The rows come from 4 hidden closed curves, with some noise, and rows from the same curve form a group. Each curve winds through 8 dimensions. The rows are also pushed far along 6 directions, which tell nothing about the answers.
Some rows, each with its group after it:
[ -3  -2  20   3   2  -1  -4 -29  -4   2 -25 -12  -2 -27  13   7  -4 -17
   5] | q655
[ -5  -2   9 -28  -9 -25  12  11 -11  -2  -1   1  -2  -6  15   7   8 -15
   4] | q74
[ -6  -7 -10  -2  11  15   2   1   3 -13  18   5  -1 -10  -3   8   1   9
  -3] | q881
[-14   7 -11  25  15  20 -16 -14   7  18   3 -15  -8   4   8   4 -10  -8
  -7] | q655
[  2   3  22  13   4  30   5 -25 -15  -1  -2  -5 -10 -14  -8  12 -15   7
  -9] | q164
[  0   5 -23   0  15   9  -8   2  12  -3   0   3   8   6   3   6  11 -11
  -8] | q881
[  6  -1  -4  -9   9  -9 -14   0   0  -9  -6  -1   9 -10  14   4  21 -24
  11] | q655
[  6   0  -5 -21  -3 -15  10   9  -9   8   3  10  -3  -3  -7   0   7  -9
  -4] | q655
[-15   4  17  -8  -3   5  27  -4  -3   9   5   8  -7 -13 -14  13 -23  21
 -10] | q164
[ -5  10   9 -22  13   3   8 -19  -1  -1  -7  -5  -1 -36  -6  20  -3  -6
  -7] | q655
[ 14 -14  15  14 -14  16  -3 -25 -16 -10   9 -23  13  -8  -4 -19  -4  25
  12] | q881
[-1 -1  7 24  3 21 -2 -5  3 -1  4 -6 -2 12  1 -3 -5  9 -4] | q164
[ 15  -9   7  15 -11 -21 -21   2   1 -10 -23 -12   8  13  18 -19  12 -17
  22] | q74
[  0   9 -13  20  17   9 -21  18  13  12  11  -9  -1  30  10 -11   4 -17
   9] | q164
[ -6  10  11  17  -9   7  -3 -28  -7  34  -3 -17  13   4   1  -9   5  -1
   3] | q881
[  4   2  17  20 -11  19  -6 -12  -2  -6 -10  -4  -9  16   4 -13   1 -10
  -3] | q881
[  9 -12 -12   3  22   9 -16   6   7 -17  12   2   6 -11   3   3  -2   0
   5] | q881
[  6 -15   3  -4  10  14 -10 -11  -1 -21  13  -8  18 -14   2   6   8   9
  13] | q74
[  4   1   8  -4  -4 -20 -12 -14  -6  -4 -23 -15  15  -4  18   2  19 -31
  12] | q164
[-16   9  13  -4   3  13  10 -21  -5   4  -2  -1 -17 -24  -8  19 -10   3
 -14] | q74
[  6  -4   8 -13   7 -13  -3 -13  -6 -23 -29   1 -16 -35   9  16  -2 -27
  -9] | q655
[ 15  -4  -3 -18  10  -1  -5   3  -1 -36 -12   8 -12 -21  -2  20   7  -8
 -10] | q164
[  6   9 -14  -4   8  -1  -7  -7  -1   1   0  -7   2  -8  -5   2   5  -5
  -1] | q881
[  8  -8  12  -2 -15   8   6  -7  -7  -5   6  -3  21  -5  -4  -9   2  27
  18] | q74
[ -4   3   6  -4   0  15   9 -15   1  -2   4  -3   0 -15  -8   2   0   9
  -2] | q881
[  6   0   4   0   9  -1  -6  15   5 -20  -8   6 -12   4  10  10   3 -10
  -4] | q164
[ 13  -8  20 -12 -15  -6  -8  -3  -5 -17 -13  -7  13   3   9   0  10   2
  14] | q881
[-14   7  15  -6  -6  -4   7  -8  -2   6  -5   4 -14  -6  -4  15  -6   2
  -8] | q74
[ -9   4   2   6   6  13  -4 -21   2   1 -18  -3 -17  -7  -6  10  -1 -23
 -16] | q655
[ -1   0  -3  28  10  32  -3 -16   7  -8  11   6 -18  -4 -13  -1  -6   4
 -17] | q74
[ -3  17  -6  -8  14   4   0  13  20 -20  -4  26 -39 -13 -18  22  -5  -6
 -18] | q74
[-14  13 -12  17   7  -5  -6  12   5  22   6   7 -24  13   2   0  -9 -15
 -11] | q881
[ -2  -6  -4  13  -5   4  -7  10   7 -12   0  16 -11  22 -14   4  -7  13
 -13] | q655
[  1  -8   3 -10  -8 -25  -5  11  -2 -10 -11  14   3   4  11  14   7  -9
  -1] | q74
[ 12  -3  -5  -8  15   5 -11  -6   1  -3   1 -16  16  -8   4 -11  12 -15
  11] | q74
[ -4   8  -3  18  -6   9   1  -5   8  24   4   5   4  17  -7 -11  -3   7
  -4] | q74
[  9   1  21  -5  -4  -2   5  -1  -8 -13 -11   0 -11  -7   5   4  -2  -5
  -5] | q164
[  3 -12  -5 -23   6 -14  -2   1 -10 -11   7  -4  19 -13   8  12   7  -1
   2] | q655
[ 11   0   1   7   7  -2 -13   9   1  -5  -1 -10   1  12  16  -8  10 -13
   9] | q164
[ 13  -7  21 -10   2   8  -1 -26 -13  -8 -11  -8   8 -33  -9  12  -8  11
   4] | q655
[ -2  -6  23 -12  -3  -5   9  -6  -8  -3  -5  -4  13 -12   4   8  -6   4
   9] | q164
[  6  -1   2  18  -4 -14 -22  15   5 -12 -19   8 -11  20  15   0   6 -23
  10] | q655
[  1  -3  25  16 -22  -4 -18 -18  -6   2 -22  -8  -6  16  16  -9   9 -25
   4] | q164
[ 22  -9   2  -9  -1  -1 -10  -2 -10 -18   1  -9  16  -1   6  -4  16  -1
   9] | q164
[-7 12 -5  5  6 -1  6  8  2 19 10 10 -8  1 -5  2 -5  0  2] | q655
[-8 -6 -7  5 -5  0 13  2 -6 21 23 -5  8  7  2 -8 -8 20 -4] | q74
[  1  -1  -4 -15  -7 -23  -3  15  -2 -10  -4   2   1   9   8   2   6 -12
   5] | q881
[  7 -14   7  -4   8  17 -11   2   9 -26   1   3   0   1   2   4   4   0
  -1] | q74
[ -2  -8  10   0   2  24  21 -22 -15  -5   7  -2 -10 -23 -27   4 -20  16
 -21] | q74
[ 0  5 10 14 -7 -1  9 11  9  4 -2  4 -7 16 -4 -8 -9 18 -1] | q164
[  8   0  -3  -3  -1   5  18   6  -9  -3  13  15  -9 -12 -17   2 -13  24
 -10] | q164
[  5  -1 -13  16   5  11 -19   1  11   7   5 -16  19  24  15 -16  10  -1
   8] | q881
[  6 -20 -10 -11  11  -2 -13   2   1 -17   3  -6  14  -3   8   5   8  -8
   7] | q655
[  1  -3 -16  -6  20  17   0 -10  -2  -2  18  -3  12 -19  -4   2  11  -7
  -2] | q655
[  5   1 -12 -16  -9 -18  16  17  -1  -4   3  20  -2   4 -19   4  -7  18
 -13] | q881
[ -6  16  14  -7   3   4   9  -6   8 -11 -12  16 -39 -21 -20  19  -9  -6
 -21] | q74
[  1  -4   0   6   1  15   8   5  12  -7  13  14  -2  -1 -13  -6  -6  23
  -2] | q881
[-10   1  -7  -4   2   0   7   2   6 -24  -7  11 -21  -9  -5  14  -7   0
 -18] | q164
[ -5  -4  -9 -13   1   6  17  -4 -17   4  33  -4  12 -19  -5   4  -1  23
   2] | q74
[-14   4  -4  -8   1 -17   7  10   7  16  -2  13  -7  -3  -1  11 -11   4
  -7] | q655
[  5  -6  13  -5  -4  -2  11 -13 -20   2   2  -8   4 -22   2  -1  -7   4
   2] | q655
[  9  -9  -2   3  -8 -11 -10   5  -3  -7   5  -8   7   3   8 -10   4  10
  16] | q881
[-10   7   0  10   4  -3   0   5   1   3  -1  12 -29  -2  -3   9 -13  -9
 -14] | q881
[ -1   4  -2  -9  -2 -14  -2  -2  -9   2  -1 -12   1  -4  11   1   5 -13
   7] | q881
[12  3  0 -9 -4 -9  1  2 -4  1  0 -2 -1 -5 -1 -6  5 -1  1] | q164
[  8 -13   8  10  -9  12  -1  -4  -4  -3  -1 -10  16   9   0 -18  -1  14
  13] | q74
[  2   6   1  18   4  18  -8 -22  -2  -5 -11  -7  -2  -2 -10   5   1  -2
  -4] | q164
[  8 -17   3  12   4  28  -9   0   8 -31   4  16  -1   0 -14   6   1  16
   1] | q655

New rows. What belongs after each?
[ 13 -21  11 -13 -21 -16  16   7 -17  -6  19  -7  19  -3  -4 -17  -3  38
  12] | q74
[  3  -5  10 -15 -22 -27   3  14  -2  14 -11   7   1  20   1  -8   5  -2
   6] | q655
[  2 -14   7   0 -12   4  12   3  -5   2   5   3   4  12 -16  -6 -15  30
  -8] | q74
[  7  -3  -1 -29   2 -21   0  17  -5 -11  -8  11  -4  -3   3  13   9 -22
   5] | q655
[  8  -6  19   8 -10   5 -10 -13   1 -11 -27   0 -15   4  -5   2  -4  -7
  -4] | q655
[-13   7  -8   1   1 -11   1   7   0  21  14   1  -6   3  -7   3  -8  11
  -2] | q881
[-14   6  21  -3 -18  -2  15 -17 -14  21 -21  -4  -1 -10   0   6  -9   2
   0] | q74
[-4  2 12  1  4  1 -2 -3 -5  8 -4 -6  6 -1 10  8 -2 -9  6] | q164
[  3   2  -6 -11  -3  -8  -2  20   7  -3  18  10  -2  18   1  -1   7   6
  -3] | q74
[ -6   4  -6 -10  -4   5  23  -6  -2  -6   2   9  -7 -18  -6   5  -4  11
 -16] | q881
[ -1 -12   1   7   4  10  -1  -7   0  -4   8  -5   2  -3   2  -1  -3   7
  -4] | q74
[  1   7  -2 -12  -6 -17   8   5  -5   5  12  10  -3   2  -1   5   7  -4
  -8] | q74
[ 11 -10  -1   2  -3   6  -9   1  -2 -21  -6   8  -8   6 -10   1   5  -6
  -8] | q655
[ -4   7  -4 -22   1 -25   6   0  -2  -4 -10  -3  -2 -18   7   7   8 -23
   6] | q881
[  4   5 -10   2   3   7  -3  -2  -2  12  16  -5   1   0  -9  -7   3   9
   2] | q881
[  4   3   4  -2 -10   6   5   2  -1   3  15   0  12   1  -8 -11   2  23
  14] | q74
[ -2   7   0   5  -3   7   0  -1   2   6  -3  -1  -1   3   0 -10   6  -8
   7] | q74
[  5  -7   3  -5   4  10  -3   4   0 -15  11   5   9   3  -9   7   2  12
   7] | q655
[-16  18 -20   8   3  -8   9 -11  -5  46   9 -16  11   7   2 -11  -2 -10
  -9] | q881
[ -4   9 -14  15   2   2   6   4   4  21   5   5 -10   7 -10 -11  -9   5
 -10] | q74
[ -5   7  25  -5 -30 -23  21   6   1  -1 -26  17 -16  15  -4  -2  -5  -5
  -9] | q881
[  7 -12  11  -6  -8   9  12 -16 -22 -12  11  -5   4 -21  -3  -5   2   9
   3] | q881
[  1  -2  -6  -4  11  15   7   7  12 -15  21  16 -15  -9 -24   4  -7  20
 -13] | q74
[-13  20  17 -15  -1   6  19 -14  -3   4  -8   8 -20 -25 -13  23 -10   2
 -21] | q655
[  8 -11  -1  16 -14   4  -1  18   4 -11   5  14 -11  26  -3 -19   1   8
   1] | q655
[  4 -15   2 -33  -6 -29  12   7 -20   6   5 -10  24  -8   7  -5  10  -7
  11] | q74
[  1  -1  -2  -4   6   0  -5  12  13  -6  -7  11  -5  10  -4  -2   5 -15
  -1] | q74
[  0   6  -4  18  13  19 -10  -2   8   0   2   5  -7  -1  -3   2  -2  -4
   4] | q655
[ -7  17   6   4  -9  -7   7  13  11   9  -1  12 -29  11  -4  -6  -5  -1
 -10] | q74
[  8  -3   8 -13   2  -6  -8  -1  -7 -11 -14  -2  -3  -5   4  10   8 -25
   7] | q655
[  1  -6  12 -19  -2  -1  12 -18 -15  -7 -11   0   7 -36 -11  18  -6   9
   2] | q74
[ -3   0  -4   3  -2  -1 -14   2   7   2  -4   4  -4  12   1   4   4  -9
   2] | q164
[ -4  15 -12  -9   2 -10   4  -1   0   7  -7   5 -11  -6 -11   9  -2  -7
 -14] | q881
[  1   6  11  11  -1  28   2 -12   3 -16   8   8 -29  -2 -19   8 -14  13
 -25] | q74
[ -4   2 -16  23   1   6  -9   8  17  14   5   6   1  23  -4  -8  -5  18
  -6] | q881
[ -2   3 -10  -8  18   0  -2   6   6 -16   5   3  -1 -22  10  12  -1  -2
  -1] | q655
[  7  -6   4   7  -4 -10  -8  -6  -3  -7 -18  -3  -6  -3   8  -8   1 -16
   0] | q655
[ 10   0 -13  -8  34  26 -11 -21   1  -6   9 -25  16 -28   5  -3  11 -22
   5] | q74
[  7 -18  15   4 -16  -9  -8   6  -2 -12 -12   5   3  14   3   1  -4  12
   5] | q655
[  7   1 -16  16  -5  -1  -7   9   4   5  11   7   6  20  -5 -13   2  12
   3] | q74
[ -4  10   9 -22  -1  -7  13  -8  -8  14   7  -8  15 -15   1   5   5   3
   3] | q655
[-1  6 -3  0 -3 -4 22 13 -2 -3  8  1 -1 10 -9 -9 -5 14 -4] | q164
[  3   1  11  -2  -6 -12  -5 -16 -11  10  -3 -11  10   0   5  -2   8 -14
   1] | q74
[ -8   6   6  -6  -6 -11 -10 -12  -3  23  -5 -12   9   5  12   0   8 -18
   8] | q164
[ -4  11 -19   8  20  33   6 -11   2   2  36   5  -8 -16  -9   7  -3   8
 -17] | q74
[ 11  -6  12  -7   8   3 -11 -10   5 -23  -3  -5   1 -16   1   1  10  -9
   6] | q74
[  7 -16  -1  10 -18 -19  -4  13   1 -13  -8  10  15  24   4 -12   4   9
   8] | q881
[  5  -3   3   7  11  -4 -18   0   6  -9 -11  -2   0  -5   8   4  -1 -13
   5] | q881
[ 11  -7   7 -14   2  -1   8   4  -7  -9   5  10   5 -19  -5   5   1   6
  10] | q655
[ 36 -32 -15  23  11  28 -39   9  13 -48   9   3  19  21  -6 -21  22   5
  22] | q655
[-11   4  20   9 -11  -4   6 -20  -8   9 -23  -6 -14  -4  12  -1  -3 -29
  -4] | q655
[ -7   9   1   1  23   5 -12 -27  -1   5 -23 -21 -11 -33  25   8   6 -51
   1] | q655
[ 12 -11  -4   4  -4 -11  -3   6  -2  -2   0   2   3   4  -3 -14   1   3
   1] | q655
[  9 -16  24 -16 -10 -19   0   2  -1 -24 -16   6  -4  -9   3   5   4  -2
   4] | q74
[ -7  12  11  23  -1  15 -13 -34   1  34  -9 -35  16   3  10 -17   2  -7
  15] | q74
[ -4   0   9  -5 -17  -2  25 -16 -11  -4  -8   5  -2 -16  -4  -1  -1   8
 -10] | q881
[ -5   6 -17 -25  18 -17  -4  23  12   9   1   6   2   4   9   1  14 -31
   4] | q74
[ -7  -5  15 -10  -4  -9   8  -7  -1  -9 -18  12 -11 -23  -4  23 -14   7
 -10] | q655
[ -9   1  -3   9  -4   0   7 -11  -7   5  -2   5  -8  -5  -5   2  -2  -2
 -10] | q881
[ -1   3  -1  24  -5  14 -10  10  20  -7  -1  16 -14  23   2  -7   0   6
  -5] | q74
[  5  -4  -1   8 -12   1   0  14  -2  19  26   2  10  23  -5 -22   3  24
   9] | q881
[ -2  11   5   3 -11 -10  -4   7   2  11   4   0 -11  26   3  -9   4 -10
  -4] | q74
[  4   1  -3  -7   5   3 -13   2   6 -17  -4   0   6 -11   9   9  10  -5
  15] | q74
[ -8   3  14   1  -8 -22  -9  -6  -2  -2 -33  -4 -13   0  24   3   9 -48
   5] | q655
[-12   7  -7 -16   5 -21   3   5  -4  16   6 -13  -4  -9  14   7   1  -9
   1] | q74
[  3  -1  22  -3 -14 -15   5 -13 -10   9 -20  -8  -3  -7   1  -4  -8  -9
   6] | q655
[  5   2   3  -1   4  20  11 -11  -7   2   7   8  -8 -21 -17   4  -7   8
  -6] | q655
